The rows of a group lie close to one hidden flat surface of 9 dimensions, which passes through zero. Surfaces can cross.
Some rows, each with its group after it:
[ 24   3   7  15 -42   6  13  -4   8  -4 -10   2  -1  -2 -17]
q_810
[ 18  11   6   7  -6   5   2  -5   3 -10  -8  10  -2  -6   1]
q_829
[ -9   8  -6   1  -1   2   2  -7 -25  22   2  19 -17 -23  34]
q_804
[  6 -10   5  -9   8  -7  -6  -4  14 -16  -7   7  -2  28 -22]
q_713
[ 19 -14  46 -21   6 -23  -4  23  -9  -5 -11 -19 -16  17  10]
q_423
[  9  21 -18   3 -18  19   2   0   8  -2 -11   8 -16 -19  -1]
q_423
[  8   6 -15   2   2   3   9  23  -1   1  -5 -33  14  -3 -21]
q_810
[ -7  16 -23  10   4   6 -10  13  14  11  -7   0 -21 -12   2]
q_423
[ 11 -14  -8   6 -15 -16 -19  19  -6  14  -7   4 -12   1  -7]
q_829
[  6  -3 -32  23  32   0 -13  20   0   4  -6 -19  -7   1 -13]
q_829
[ -6  23   3   5  22   9  25 -33 -11   8   0   9   4 -10  28]
q_665
[-18  20  -6  18  16  -3  10  14   0   8   3 -16  -1 -10   4]
q_283
[-22 -18   0  -9 -13  18  -2  -9  -4  -3  24  -7  13  -6  16]
q_713
[ 16  -7  -4  -2  22   5  21 -19  -8   3 -15 -23 -12 -13  15]
q_810
[ 13   5  31  -7   2 -12  -3  21 -28  -4   0   2   8 -26  24]
q_283
[  7   7   7  -7  20  -2 -10   6   3 -17  -1   7  -1   2   3]
q_713
[ 19  15  -6   0 -26  -8  13  15 -19   3 -10  10  18 -21 -18]
q_894
[-12   1  17 -22 -16  -1  17   1   8 -21  -1  -5 -18   4 -18]
q_665
[ 27 -25   3  18  -5  -2 -41  13 -26 -10  -1  44 -39  10  20]
q_829
[ 18  20   8  -8  27   9  -1   7  10 -23  -7   1  13   9  -5]
q_665
[ 14  21   0   0 -15 -17  -8  21 -24  21 -26  31 -35 -26  14]
q_894
[  8   2  19  -7 -13  -4   5   7 -15  -1  -4   4  -4  -7   6]
q_154
[-10   6   7 -15   0  -2  -1   0  16 -16  -1   3  -1   0 -10]
q_283
[ 23   5 -28  10   3  18  -9 -14   5   5 -15  14  -7  -1   2]
q_283
[ -8 -16  10   6  11   2  -7 -15 -11   4  17   6   2  12  19]
q_283
[ -9  -8  11   0  16   1 -13   4   2  -6  18  -1   3  15  11]
q_423
[  4  16  -2  15   8   9  27 -20 -28 -12   6  15  13  13 -16]
q_894
[ 19  19 -20  14   0  14  24 -19 -27  20 -15   3 -12   7  -4]
q_665
[  6   0  -3  10 -10 -11  -6   7  18   9 -10  -5   4   9 -18]
q_804
[ 17 -13  -2  -3  -5  10  -8   6  28 -14  -7 -27   5   5 -16]
q_894
[ 11  11  11   1  -3  21  21 -16  -8 -17   1  -4  -7  14  -3]
q_665
[ -6   5 -11  21 -11 -16  16  -6  14  23 -14  -9  -6  13 -22]
q_713
[-25  -5 -18   3   0  -5   9 -14  32  -6   0  -7 -12  24 -36]
q_713
[-14  -9   8   1   5 -20  -1   3 -13  12   1   5 -16 -14  21]
q_283
[  6  16 -12  -7  18  12 -14  35  22 -10  -3 -31   9  -6  -5]
q_804
[  2  -4 -22  -2  -1  17 -11  17  -3  -6   3  -5   0 -10  -5]
q_810
[-46  28  -7  38  -2 -14  24  -9  15  22   7   4  -5 -24   4]
q_154
[  8  12  17 -35  -6  24  17 -16  17  -2  -8 -25   9  -7  22]
q_154
[ 19  13   4  31   1 -11  17  23 -34  10  -8 -15  -6  -6  -8]
q_283
[  8   7  19 -30   3   0   2 -11   2   7 -18   7 -19 -18  35]
q_423
[ -8 -30  15  -7  -2  -5   7 -28   6 -22   9   6   5   5  -4]
q_665
[ 30 -28  -1 -24 -25   7  -1  -5  42 -17 -24 -36   6  12 -37]
q_894
[ -7   0   4   7   4   4  30 -13 -22   0   4 -16 -15  -1   3]
q_154
[ 17   2   7  12  -4  16  14 -14   2 -23   2   0   5   7  -8]
q_829
[ 19 -23 -17 -18   7   6 -13 -12   0  24 -10  -5  -3  44 -11]
q_154
[ 16  -7  -3  23 -14  18   1   1 -22   2   9  -3   3  18  -4]
q_665
[  1 -16  -4   0  -5   1   0 -28   9   9  -9   7 -18   6   7]
q_894
[-13 -17  -3 -12  28  -8 -31  28 -18 -21  19  11  -1  -5   9]
q_154
[  8  -2  12  -3   3 -24  -1  -2   6 -23 -16  22 -24 -24   3]
q_713
[ 16  -4 -16  28 -22  -8  13  25  -6 -31  -3 -10   8 -20 -48]
q_154
[ -3  22  -3 -18  21  -8 -39   6  39 -12  -8  49   4  19  -3]
q_810
[ 35   3  -3  23 -35  18  10  -5 -34   1 -11  10 -21  -7   0]
q_665
[ -6 -14  13  -7 -14  18  10  -3 -12 -40  19   0  -3 -32  13]
q_713
[-10 -29  30   1 -24 -10   3  -8 -24  17  20  -9   6  42  -5]
q_154
[  6  14   5  -5  24  -7   3  17  40 -13 -25 -37 -30   4 -11]
q_810
[ -9 -18  20 -14 -39 -18  -6  18 -17  -3  -1  20 -37 -15   0]
q_665
[ -4   9  -8 -22   5   1  -4   0  -1  26 -12  -3 -11  -8  23]
q_154
[ -1  -3 -18  15  -9  14   4 -13   0   8   3   1   0  25 -19]
q_283
[ -8  -5 -10  14   8  -5  -7   9  11  16  -1 -17 -17  20  -8]
q_894
[-21   2  -1 -12   6   6  -8  17  -5  -2  18  -2   3   2   6]
q_713
[-29  31  38  29   0 -24  19 -11   7 -10  10  33  -5 -18  19]
q_154
[ 16   9  -8  22 -11   7   5   5  -7   6  -2  -4  11 -12  -5]
q_894
[ -6  -3  -1 -23 -25 -15   9  14 -17  25 -12  -8 -26  -9  -4]
q_804
[ 11   6 -17   5  36   3  -1  14 -16 -12  -5  -9  -9  -6   1]
q_829
[-21 -19  -1  -5  20 -18  12 -19  12 -16  -2  -9 -37  13 -10]
q_283
[ -6 -10  10  -5 -14 -16  11  37   4  -3  -8 -50 -22   7 -31]
q_810
[-10  -4  -6   0  13  -9 -11   6   3  30  -1 -10  -1  30  -4]
q_804
[ -6   2  -5   4 -10  13  -3   2  -3  16   3 -13 -10 -22  26]
q_804
[  3  -7  17   1  -5  11 -16 -27  32 -26   8  25  -4  32  -2]
q_829
[ -4  21  18  -7  -6   2   3   9  -2 -12  -8  16 -48  -8  19]
q_423
[ 21   8 -23  24   2  28  13 -12 -11  14  -1 -16  16   4  -1]
q_804
[-13  -2   4  -5  25 -12   2 -16 -22  17  -1   6 -18 -16  37]
q_810
[ 20   2  -2   3   3  15  -5  -5  -1   2   0  -3  13  29 -10]
q_713
[ -5   8   6 -14  14   2 -19  18   7 -19   7  12  -9  13  -5]
q_423
[  1  11  20  40  19  -4  -6   7  -4 -24  12  17   0   8   4]
q_829
[ -1   6  21 -12 -27 -28 -15  16  26  -1 -18  25 -18  15 -23]
q_810
[  4  -9 -34  20 -12  37  30 -61  -9  20  -3  -7   3  -2  12]
q_804
[ 34 -21  38  21   0 -15  14   2 -10   6 -18 -41 -27   9  10]
q_423
[  9   4   3 -25   6 -11   1  -5   0   1 -12   9  10 -10  -2]
q_423
[ -6  22  -8 -21  -6  12 -24  42  30  -9  -5  -4 -20 -16   4]
q_665
[  4  19  21 -17  -4 -21  19  21 -10   0 -11  -7  13 -20  -9]
q_829
[ 18  -6  18  -5  10  -9 -15   1  -6 -21   3  26   7   3   5]
q_894
[-15   5  11  30 -14 -18 -10  18  -5  21  12   8  16  -5   8]
q_804
[-23  -1  12  -4  16 -21  -5 -25 -15  -6   9  51  -9  -1  22]
q_804
[-22   1  -9   8 -71  13  31 -32  22   0  -4  10 -23 -30 -12]
q_283
[ -1   1  -7 -12  -2  -5  -4   4  -3 -10   4  17  24   7 -21]
q_423
[  5 -16   5   9   3 -16 -14   2   3   4  -1   6   0  24 -13]
q_894
[ 16 -36  11  10  19 -22 -25  13   6  -1   1 -11   9   9  -3]
q_829
[ -6 -12   5   1  13   7  -6   7 -12 -12  13 -10 -12  -7  20]
q_810
[ 26 -21  24   2  14 -26   0 -32  24 -29 -15  19 -11  25 -18]
q_713

New rows. What belongs after each?
[ -1  18   7   4  22   3  15   3 -24 -25  18  10  30  15 -18]
q_894
[-14  25   0  16   1 -15  -5  15  33  -3  -4   7  -1  22 -31]
q_829
[ -5  -1  23 -13 -15 -23  -6  -6   5  -2   2  30  17  32 -22]
q_810
[-15  -5  15  19 -15  -3   5  -5   6  -9  14   4  12 -13   7]
q_804
[ -5  15  -2   4  -9 -12  27  -6  -6  21  -9 -10  11 -12  -8]
q_665
[-16   2  -5   6 -29 -17  13  -5  -1  13  -7  12   0 -22  -7]
q_804
[  4  -2   2   8 -20  -2  11   9 -25  11   7  -2  20  -2 -13]
q_810
[  4   8  -1  10  17  -4 -15  20 -19  18   6   0  16  -5  17]
q_283
[ -9  -9  25   8   2 -21   0  17  -3 -35  18   0   8  14 -26]
q_154
[ 16 -13   1  -5  -3  22   5  -3 -16 -25  10  -7   1 -16  15]
q_154
[ 11  12  20  -2  -9 -22  -2  -4  -2   3  -9  34  15  13  -8]
q_810
[ 19  20 -10   9   3   5   5   3 -24  17 -11  13 -17   1   4]
q_665
[ 13  13  20  -9  -7  15  -3  -2  -5 -34  -2  24 -26 -22  26]
q_665
[-27 -25  -4  -8  -1  11  -1 -14  -9  22  23 -19   6  14  16]
q_154
[ -4 -10  -7   4  -2  -5  -3  -2   2   9   4 -11  12   8 -12]
q_665
[  8   6  18 -32  -8 -20  -1   8  15  26 -20  -6  -3  38 -22]
q_154
[ 11 -12   2  -5   5  -4  27   5 -30   6  -5 -34  14   1 -16]
q_810
[ -8 -25  28  18 -18   9  22 -13 -32  -8  23 -21   2   0  14]
q_810
[ 13  -6 -11 -15  30  26 -21   2  26   4  -7 -30 -15  21  15]
q_804
[-11  14 -13  -2  14  18  20   5  -3 -20   3 -23  -6 -45  15]
q_154
[ -3   8  16  22   5 -26 -17  15  -4  -1   8  31  19   7  -3]
q_804
[ -5  -6 -11 -10  29  15   2  -5 -10  -8   9 -12  -3   4   6]
q_829
[ 28   7  -5   1  -8  17  -4  11  17  -4 -15 -24 -17   9  -9]
q_423
[-17   5  10  22 -12 -11  -3   5  -2  14  10  11   0 -12  14]
q_829
[ -5  25 -11  23  -5  15  13   6   2   9   5 -11   6 -14   1]
q_283
[-14   3 -11  -8 -12 -11 -17  34 -10  11  12  14  28   6 -24]
q_810
[-30 -10  12   0  -7 -10   9 -12  18  12   2 -14 -21   7   8]
q_810
[ 20  19   1  -5   0  15  24 -12   4 -12 -16 -13 -10 -20   4]
q_154
[ 31  43  -5   9   8  25 -15  37   3  -5 -10  -5   4 -16  13]
q_665
[ -3  -7  -1  16   4  -7  -7  26 -16 -30  13   9   3 -23  -8]
q_154
[ 34  -5  -6 -31  -6  26   6 -36  35 -23 -18 -10  16   5 -10]
q_829
[ 10 -16   8  -4 -33  -8   9   2  -7  -2   0   0  32 -12 -19]
q_894
[-44   0  23  20  -4   1  -5  19  -7  -3  32  -8 -38  19  16]
q_423
[-10   2   6  -6  -2   0  12 -14 -33  -7   9  24  -9 -25  25]
q_804
[-17  30  -2  26  12   8  19   2 -12  -7  11   4  -1  -7   8]
q_829
[ 13 -15  -7  -3 -12  22 -28  18 -11 -20   4  15 -41  25  -2]
q_665
[-53  15  26  16  -3  -5   6  12 -12   7  33  12   1  -6  26]
q_283
[ 14  -3  15 -13  -7  10  18 -17 -28  15  -5  -6 -15   8  16]
q_154
[-22   7  -8  18  10  46  -8 -21  -9  -7  33  19  -2  30  25]
q_713
[ -2  -1  -2   8  -4 -27  18   1 -15   3 -10   6  -9 -11 -16]
q_423
[ -1  -3  11   8 -18   1  14  -6   5   3  -1 -12  -1   5  -9]
q_810
[ -5  19 -19 -13  30 -10  22 -11 -25  -9   0  25  24  11 -31]
q_804
[ 16 -16  13  -2  21  -5  11 -19  18  -7  -8 -30  29  -4   1]
q_713
[ 22  10  -4   7 -13  28  25 -25  19 -16 -10 -16  10 -49  18]
q_283
[ -4  -7 -22  13 -17  17   5  -1  -3   2   8 -12  10 -29   3]
q_154
[ 26  17 -22  15   6   9   1   1 -23  18 -12   6   6   1   2]
q_804
[-15  32 -22   6  35  -9  22  -4 -13  10 -15  -4 -37 -14   7]
q_154
[-33  -4   4 -11 -23 -23   9  -1  10   9  -6   5 -31 -11 -10]
q_283
[  6   8  11 -19 -33 -44  -8  21 -43  32 -12  57  13   2 -21]
q_810
[  3 -14  28 -22  17   2  15 -29  16 -18  -2 -17  -7  15  10]
q_423
[-17  -1  -8  -5   3  21  11  -8 -19  15  13 -13 -11 -10  26]
q_804
[-15  19  14  -7   1  -4  20   4 -16   4   2  -6  -4  13  -6]
q_665
[  7 -13  22 -29   5 -18  -8   7   6  -2  -5  -9  16  -4   1]
q_829
[ 6  1 15 13  1 -6 -7  9 -9 -2  5  6  7  4  3]
q_804
[ -4  -6 -20 -45 -16  13  -9  -2  -4  -1  -8  15 -30  29 -18]
q_829
[ 24 -10  26 -15  -8 -11  -7 -14  48 -22 -15   7  20  17 -21]
q_829
[-10   0  11   2 -11   4 -20 -27  43   2   2  30   3   7  18]
q_829
[ 14  15  37   7  -6 -13   6  15  -7 -11  -3   0   6   6  -2]
q_810
[ -1 -10  -5  -6  -3  -1  -2  -6  43 -11  -8 -18   6  15 -26]
q_804
[  1  19  -8   5  14  17 -18  31 -13  10  10  -3  -8  26   6]
q_665
[-20   5   8 -17 -14 -10 -14  13   8   1   4  19  -4   1  -2]
q_283
[  2   2 -24   4  12  22  -1  -5  10  -1   2 -17  10  -6   2]
q_810
[ 17  17  20  18   4   0   7   3  -8 -28  -1  15   2  -1  -3]
q_829
[ -9 -16  -5  11  34  -4  12 -35   9   6   9  -8  36  15   1]
q_665
[  7 -13  17 -21  -4  -8  -4   0   0 -10  -5   1   8 -22  14]
q_283
[ 13   8 -16   3   9  -8  17  -7 -41  18  -9  12   6  24 -23]
q_804
[-15  11  -1  14   3 -20   6  31 -15  12   0 -10 -10  14 -21]
q_283
[ -9  14  19  -5  16 -20  32 -14   5   2  -7 -10  31 -12  -2]
q_665
[  3 -17 -19  38 -27  -7   2 -23  -2  45  -7   7  -1  35 -19]
q_154
[ 25  -2  10  22  18 -20 -12  22 -12   3  -9  -3   9 -30  17]
q_829
[  3 -10  -6  50  19  12   8 -19  -2 -37  15   1  -7  10  -9]
q_423
[ -7   1   3  11 -17  12   2   4  15  -7   7 -16   0   2 -11]
q_810
[-14  22   3 -28 -28  27  25 -17 -12 -15   6  24 -20  19 -13]
q_829
[ 21  13 -43  14  21  -9 -13  -5 -15  -7 -12  56  27 -37  -9]
q_423
[ -3  15 -11   0  18   0  -2  -3  17  10  -2   1  19   1  -3]
q_810
[ -9  18  -4  -7   6  -6  14   6  15  -1  -5 -17  11   6 -20]
q_829
[ -1   1  -6  -6  -7 -10   1  -8  10  12  -9  12  -4   4  -9]
q_810
[ -8   6  -4  -1 -19  -6   9   7  -7   7  -3   8 -11  -9  -6]
q_423
[-14  -8   3 -12  -7  -4  -5  -9   9   0   0  15  -9  -2   6]
q_283
[  2 -22   0  22 -42  26   7 -11  -5 -10  12 -13 -22 -15   8]
q_810
[-31 -10  14 -35   5   6  -5  -6   2  25  15 -18   5  15  30]
q_154
[  5   6 -18   3  20 -13  -3  12  -5  13 -16  -4 -17  -5   0]
q_283
[  0 -28  -4  19   5 -14 -13  10 -13  24   6 -17   6 -16  21]
q_829
[ -6  -6  16 -35  14   7  -5   5  -3 -14   9 -16   6   3  10]
q_154
[ -9  13  22  14  19  15 -14  12  30 -34  21 -12  23  21   1]
q_810
[ -2   9 -28 -32   8  -6  -2  -4  17  13 -18   6  22 -11 -17]
q_423
[  6 -18  48  -2  -5 -17   0  -8 -34 -13  -7  27 -57 -18  49]
q_810
[ -3  25  -1  11 -16  -8   4  20  -2   2 -10  15 -12   6 -21]
q_829
[ -6 -23  12  21 -28  10  -8 -17  37   5   7 -15  -8  -8  21]
q_804
[  8   4 -11  21  -1  12 -16  13  -3  -6   5  12   1  -4   5]
q_423
[ 10   6  21  18  -5 -18   7  -1 -13  -7  -6  19 -17  30 -18]
q_713
[ 48  -7  21   1  -1 -14 -18   4   3 -10 -21  22 -14  32 -10]
q_804
[-13  -5  -4  15  48 -22  -1 -14   0  11  -2   1 -10 -11  24]
q_423
[-20   6 -25  -5  25   3 -28  43   1   3  11 -18 -17 -20  16]
q_810
[-14  11  12  -4  12 -17   8   1   9   0  -4   1  -3  12  -6]
q_154
[-26   3  -5   7  17 -33   0  26 -20   8   5   8 -20   1 -13]
q_154
[ 19  13   3   7  13  -9   8   9   2   8 -11 -15   9  15 -15]
q_713
[-27  18 -13   5  19  -4  -4  -4  17  16   3   1   4 -12  16]
q_829
[-19  -1   8  19   2  -3  10  -2  -3 -13  14  -2 -26   5   3]
q_423
[-14  17  -9   4  12 -22  10  -2  -8  -5 -10  23 -32 -23  -1]
q_423
[-17  -8  30   1 -36  -4  29  -4 -14  21   4 -24 -24   0  15]
q_423
[  6 -33 -20  21  21   9 -38  -3 -15  11  17  18  -4  28  12]
q_665
[ -4  11  -4   2 -43   5 -21  19 -22  43   9  27  17  -7  13]
q_283
[  8  17 -11  19  12   7 -17  29   1  10  -5 -11 -19 -13  19]
q_894
[ 22   2   3  -7   3   7 -16 -23   9  18 -14  21  -5  17  19]
q_154
[ -9  14   5  21   5  -1   0  11  -2 -22   1   8 -48   1   1]
q_423
[ 16  -1  10 -12  23   6  -2   5   1 -22   4 -16  19  -1   3]
q_713
[ -6  25   4  15  27  20 -16   1  -7  -9  18  24  16   3  33]
q_283
[  1  -4  24  27  10   1  -3 -23  23 -18  12   7  21   5  11]
q_829
[  4  16  -6  -1   0  10  15  -7  -3 -12  -2  -2  15 -10  -9]
q_894
[ 21 -17 -32   1 -17  17  13  -5  -3  -2 -17 -33 -21 -13 -15]
q_810
[ -6 -18  -2  10  18   3  15 -41  -2   5   7   1  15  -9  26]
q_423
[-14  11   0  -1 -30  16  -1 -11  16  -2   8  18   7 -13  10]
q_283
[  5  12 -17 -22   3  -5 -13  21  36   0 -18 -14  14   1 -26]
q_154
[  0  25  -3  -4   0 -16 -14  29   1   9  -2  14  26   4 -19]
q_810
[ 10  10   2  24  -1  22  25 -34  14 -17  -2  -3   3  -8   4]
q_154
[ 34  -8  -5 -13  17  18 -20  -9   9  -7  -3   4  35   6   7]
q_423
[ -1  -7 -27  -6   6   6   6  11  -4   9  -5 -27   1  -7 -12]
q_810
[-23  -8 -25  11   9  -8  -3   2   9   9  17  -7  27  11 -25]
q_423
[-20  -5   5  25  -5  -7  13  -3   3   9  14 -23  19   3  -2]
q_829
